The rows are grouped in 3 different ways at once. Each group adds its own fixed numbers to the row, and there is some noise. The rows also spread widely along 12 directions, which tell nothing about the answers.
Some rows, each with its group in each grouping after it:
[-19  -3  28  41  -4 -15 -14   0 -21   3  -6 -15  29 -18  -5   3  -4  19
  11 -10  43 -33] => j834 nifu j261
[-11  -6  49  30  14 -44   4  -9 -11  20   9 -37 -14  10 -21  26 -23 -19
  -1 -19 -21 -39] => j160 sol j206
[-15  14  27  17   7 -45  70  29 -22  38  33 -49   6 -15  -3  30  14   2
  15 -13 -21 -45] => j834 Bigu j927
[ -8 -33  -6  21  34 -14 -14   5 -17  14  16  37   0 -14 -15  24 -24   3
 -36   2 -38  12] => j926 bur j206
[  4  -3  -7  17   1   2 -17  23 -12 -10 -11  11   7  -9 -26  -7   7  -6
   3  -4  -1 -59] => j926 Zevir j195
[ 20  12  -1  -6 -49  19   4  21  13 -62   4  27   1  -9 -13 -22  29  18
  -3  -1  39 -16] => j580 Bigu j456
[ -4 -40  23  -3  15  11  -9  20   3   6 -13 -34  31  11  23 -26  22 -14
   9  -7 -23 -60] => j647 Zevir j927
[-40 -27 -28 -52  25  16 -59  -2 -16   1 -36  20  30   6 -14 -17  23  12
  13  10  34   7] => j580 nifu j195
[ 24 -11   8  -1 -37  -6  30   5  30   6  -3 -16  -2   4  28  10  19 -37
 -10  13  13  -6] => j647 bur j456
[  2  27   3  30 -16 -20  26  27 -11  -8 -18   4   0 -47 -24 -19  17  -8
  14  -1  31 -71] => j160 sol j261
[ -3 -26  32  39  11 -17  26  42 -13 -24   3  20  -5 -63  46 -29  -1  21
   9   8  21 -40] => j647 tepav j206
[  6 -26 -17   8  21  -3 -13  34 -10  -8   1  60   4 -25 -19  10 -16   8
  -9  12  -8   1] => j926 tepav j206
[  9  10 -22  -8 -32  14  18 -25   2  20  -8 -22   6  -7 -10 -13  39 -19
 -10  -7   7 -25] => j647 sol j261
[  3 -37  32  25   0   4 -36 -11   0   9  12  -5  41  10  17  48 -24  15
  -1  -4  35  38] => j580 Zevir j206
[  4 -18  30  11  13   1 -12   2   4  28  23 -12  51  26 -39  53 -27  -4
  -8 -16 -22  19] => j160 bur j927
[-26 -15  13  16  -1  -4   3  11 -12  -3  -4 -29  23 -16  28 -15  22  24
  25   3  40 -37] => j580 bur j456
[-16   7   4 -22  22 -35 -14 -11 -12  13  11  26 -52   7   6   9 -39   0
  16  12   7  36] => j160 nifu j456
[-22   7  23  -6   7 -25  -5 -11 -14 -20  16 -12 -22  26 -63   7   0   2
 -21 -24 -40 -31] => j160 bur j206
[-25 -25  34 -32  41 -17 -10  16  -4   6  34 -17  16  36 -19  21 -18   9
   9 -12 -40  10] => j580 bur j927
[  6  -1  28  31  -3  -6  15 -23 -11   9  44   9 -15 -31  37   1 -28  30
 -15  -8  12  37] => j647 nifu j261
[ 27 -21  35  19 -27   4   6 -20  17   1  30 -15 -11  11  20   7 -18  -6
 -20 -12 -15  12] => j580 nifu j206
[  1 -10 -63  15   4  32 -19  10 -19   4 -29  22  -7 -29  45 -53  11  12
   9  18  26 -28] => j647 bur j195
[ -3  -6  22  65  -9  24   1   5 -22  -8  21 -52  25  -3  -1 -25   3  44
  -2 -32 -19 -67] => j160 nifu j206
[ 23   9  -2  -4 -12 -10   4   1   6  -1  15  33  -9  10 -43  23 -16 -21
 -22  -8 -17  14] => j834 sol j927
[ 18  25  -2   7 -36   9  16  22   4 -22  25 -40 -14  25  20  -1  -3  28
  33 -11  34  -2] => j647 sol j206
[-30 -25  22   8  22   4  -4   4 -20  16  27 -41  39  10  21   4   3  47
  26  -7  13   1] => j834 bur j456
[-24   7  -7 -29  18 -17 -29   9 -19  -4 -46  14 -21  -9 -30 -39   8 -25
  44   0  21 -70] => j647 tepav j927
[ -3 -10  38  35 -14 -13  19  -2  -7  17 -11 -11  46 -53   6  10  18  -6
  -7  -7  49 -32] => j647 sol j927
[ -7 -30  27  54  25 -14 -49   7 -15  -5   2  35  28  -7   4  30 -53  16
  -3   2  33  19] => j834 bur j261
[-28 -20  68  -2  29 -11 -27 -18 -10 -20  28 -17  19  27 -10  -3 -15  31
  -8 -27  -9   3] => j160 sol j927
[ 11 -32 -15  -7   1  49 -34   9   2   3  -6 -10  50  16 -27 -14  16  10
   0 -15 -15 -20] => j647 sol j206
[ 23  22   1 -22 -30  14  -4   9  14 -33  38  -7 -22  41  20   5 -25  26
  26  -1  37  51] => j647 bur j195
[ 17 -13  55  36 -15 -17  11   6  18 -16  38 -30   2  20  59  24 -29  13
  -2  -5  27  27] => j647 sol j261

New rows, each followed by its group in each grouping:
[-17  -3 -27 -28  14  -7 -28  36  -6 -47 -33  72  -9   0 -15 -15   4   5
  -6  20  27   5] => j160 tepav j927
[  7 -21  37 -16  23 -21  15  37  12   7  29   0  -1   2  10   6 -29 -12
  25   2 -25  -3] => j580 bur j927
[  3 -16 -12 -41  12  12  -5  11   2  24  -3  30  25 -11 -28   5   7 -13
  -4   2  -9  19] => j647 nifu j927
[ 17   6 -25   1 -42  46  29   3   4   5  31 -47  35  13 -25   0  41  25
  -5 -20 -18 -20] => j580 bur j206
[ 10  46 -17  16 -29  16 -18  -9 -13 -29  25  16 -25  15 -24  -7 -29  41
  11 -15  31  17] => j160 nifu j261
[ -7   2 -12  13  -5   3 -14   6 -17  18 -10   6  25 -29   6   4  -2  16
  23   7  58  -7] => j926 nifu j195
[-12 -25 -30  27  10   9  22  44 -10  24   7 -36  45  13   9  19  24  14
  -2   6 -26 -32] => j834 bur j456
[ 28 -26  23  35 -27 -11  13  -6  15  10   8   5   8 -12  11  44 -14 -26
 -20   4  12  12] => j580 tepav j206
[ -8 -13  41  53  13 -27 -59  -7 -13  -4 -15   9  15   7 -29  40 -47  -6
   5 -12  39 -13] => j647 sol j456
[  8  18  20 -63   2 -31  26  34  12  -1   5  12 -26 -17  -8 -23   2 -21
  54   9  25 -19] => j926 sol j927
[ -3 -45  19  16  31  -1  19  45 -10  24   2   6  54 -38  -3   1  18  -6
  -7  -1 -36 -49] => j834 Zevir j927
[  7 -27   0   2   6  13  17  13  -4  -6  32  -2  -7  -4  33 -27  -2  25
  -2   0 -24   3] => j834 bur j206
[ -2   1 -37 -13  -4  14 -20 -14  -5   4  10  -5  -1  57  -1  17  -5  13
 -14  -7  -9  35] => j834 sol j927
[ -9 -13 -19   3 -12 -15  30  21   4 -13 -14   0  -9   3  47 -15  30  -9
 -22  17   6 -18] => j834 bur j927
[ -2  14  11 -14   9  13 -14  32  -8 -12  23 -13  27  20 -51   6 -13  26
  35 -15   0 -16] => j160 bur j195
[ 28  -3  -5 -23 -53   7   4  26  39 -27 -15 -25  -5  45   8   1  20 -31
  11   7  20 -19] => j580 nifu j206
[ -3  48 -34   1 -36   7  39  -1 -27   4  12 -13 -22 -26 -40 -26  33  22
  32 -11  18 -49] => j834 tepav j456
[-38  -9   1 -42  17   0 -23   3 -23 -27 -23  35  11 -18 -28 -42  29  22
  15  -2  31 -22] => j834 tepav j927
[-33  50  -2 -37  -2 -23  10   5 -17   5  14 -49  -2  47 -56  27  11  16
  37 -21  19 -11] => j160 sol j927
[-36 -24  31 -30  17  -4 -41  -8 -11 -28  16 -18   8  50  -5  -3  -3  42
   7 -16   6  22] => j834 nifu j206
[ -9  -5   0 -39   2  -6 -15   8   5 -26  10  10  -4  32 -18   8   7   4
 -10  -2   1  20] => j580 sol j195
[ -9 -15  31 -16 -19  -4  39  19  14 -25  39 -34  25  29 -22  12  41  15
 -28 -13 -30  -9] => j834 bur j456
[ -9 -29  28   7   6   7 -14 -29 -13  10  24  10  23 -14 -45  13   1  11
 -37 -23 -31   5] => j580 nifu j206
[ -7   3   5   6 -15   5  -4  17 -13 -30   2 -45 -15  28   5 -44  19  22
  33 -19  -3 -75] => j834 Bigu j206
[-16 -26  20 -27  14  -9  -5 -26  -6   5   7  29  -7 -16  23 -23   1   3
 -11   6  11  27] => j834 bur j927
[  6  17  27 -19 -11 -11 -19 -17   7 -26  27  -4 -26  54 -65  17 -23 -15
 -15 -30 -32   0] => j647 bur j927
[ -4 -16  20 -29  21   1  -6  -4 -10  32  43 -15  12  21 -44  23 -22  11
  21 -18 -38  22] => j834 bur j206
[-30 -17   8   5  42 -20 -22  31 -21 -10  14  -1  -6  26 -21   0 -21  18
  14  -5 -36 -26] => j834 bur j456
[ -5 -46 -13  25  18  12 -10  25  -6  19  -5 -28  44  21  20  10  10   8
  -8  -1 -23 -24] => j834 sol j206
[ 16  26 -28   0 -26   4  21  25  -7  10 -21   1  16 -36 -59 -12  37 -24
  14  -5  14 -79] => j926 sol j195
[-13 -27  -8 -15  10   1  -4  21   4  10 -41   4  47  -8  -1  -5  38 -22
 -11  11  11 -32] => j160 sol j927
[ -8 -21  14  53  13  -6 -31  25 -14 -28  12  22  26   6   6  40 -27  38
 -19  -4  23  16] => j647 Bigu j456
[ 14  -9 -11  -9 -28  29  26  25   3 -23   6  -6   4 -14  -5 -54  40  16
   0  -9 -21 -52] => j834 nifu j206
[-17 -16  42   7  -7 -14  29 -26  -5   2  23 -21  22 -12 -10   3  33   5
 -44 -18 -17 -18] => j926 bur j927
[ -3  -6  42  15   0  -2  23   9  -5 -27  29  -9  -1 -23  14 -35  12  32
  -3 -12  -5 -31] => j160 sol j456
[ 34   5 -22  -8 -41  22 -23  -6  16  23 -17   5  20   2 -25  26 -12 -26
  35   6  57  15] => j580 bur j206
[ 44  -3  -7  45 -33  12   8   4  13  16   2   6  -2 -19  12  -3 -18 -30
  -8   1  -5 -30] => j580 nifu j261
[  8   6 -11   7 -10  23   0  -3 -17   3  13  38  41 -37 -65  19  19  14
 -31 -18   1   5] => j647 Zevir j927
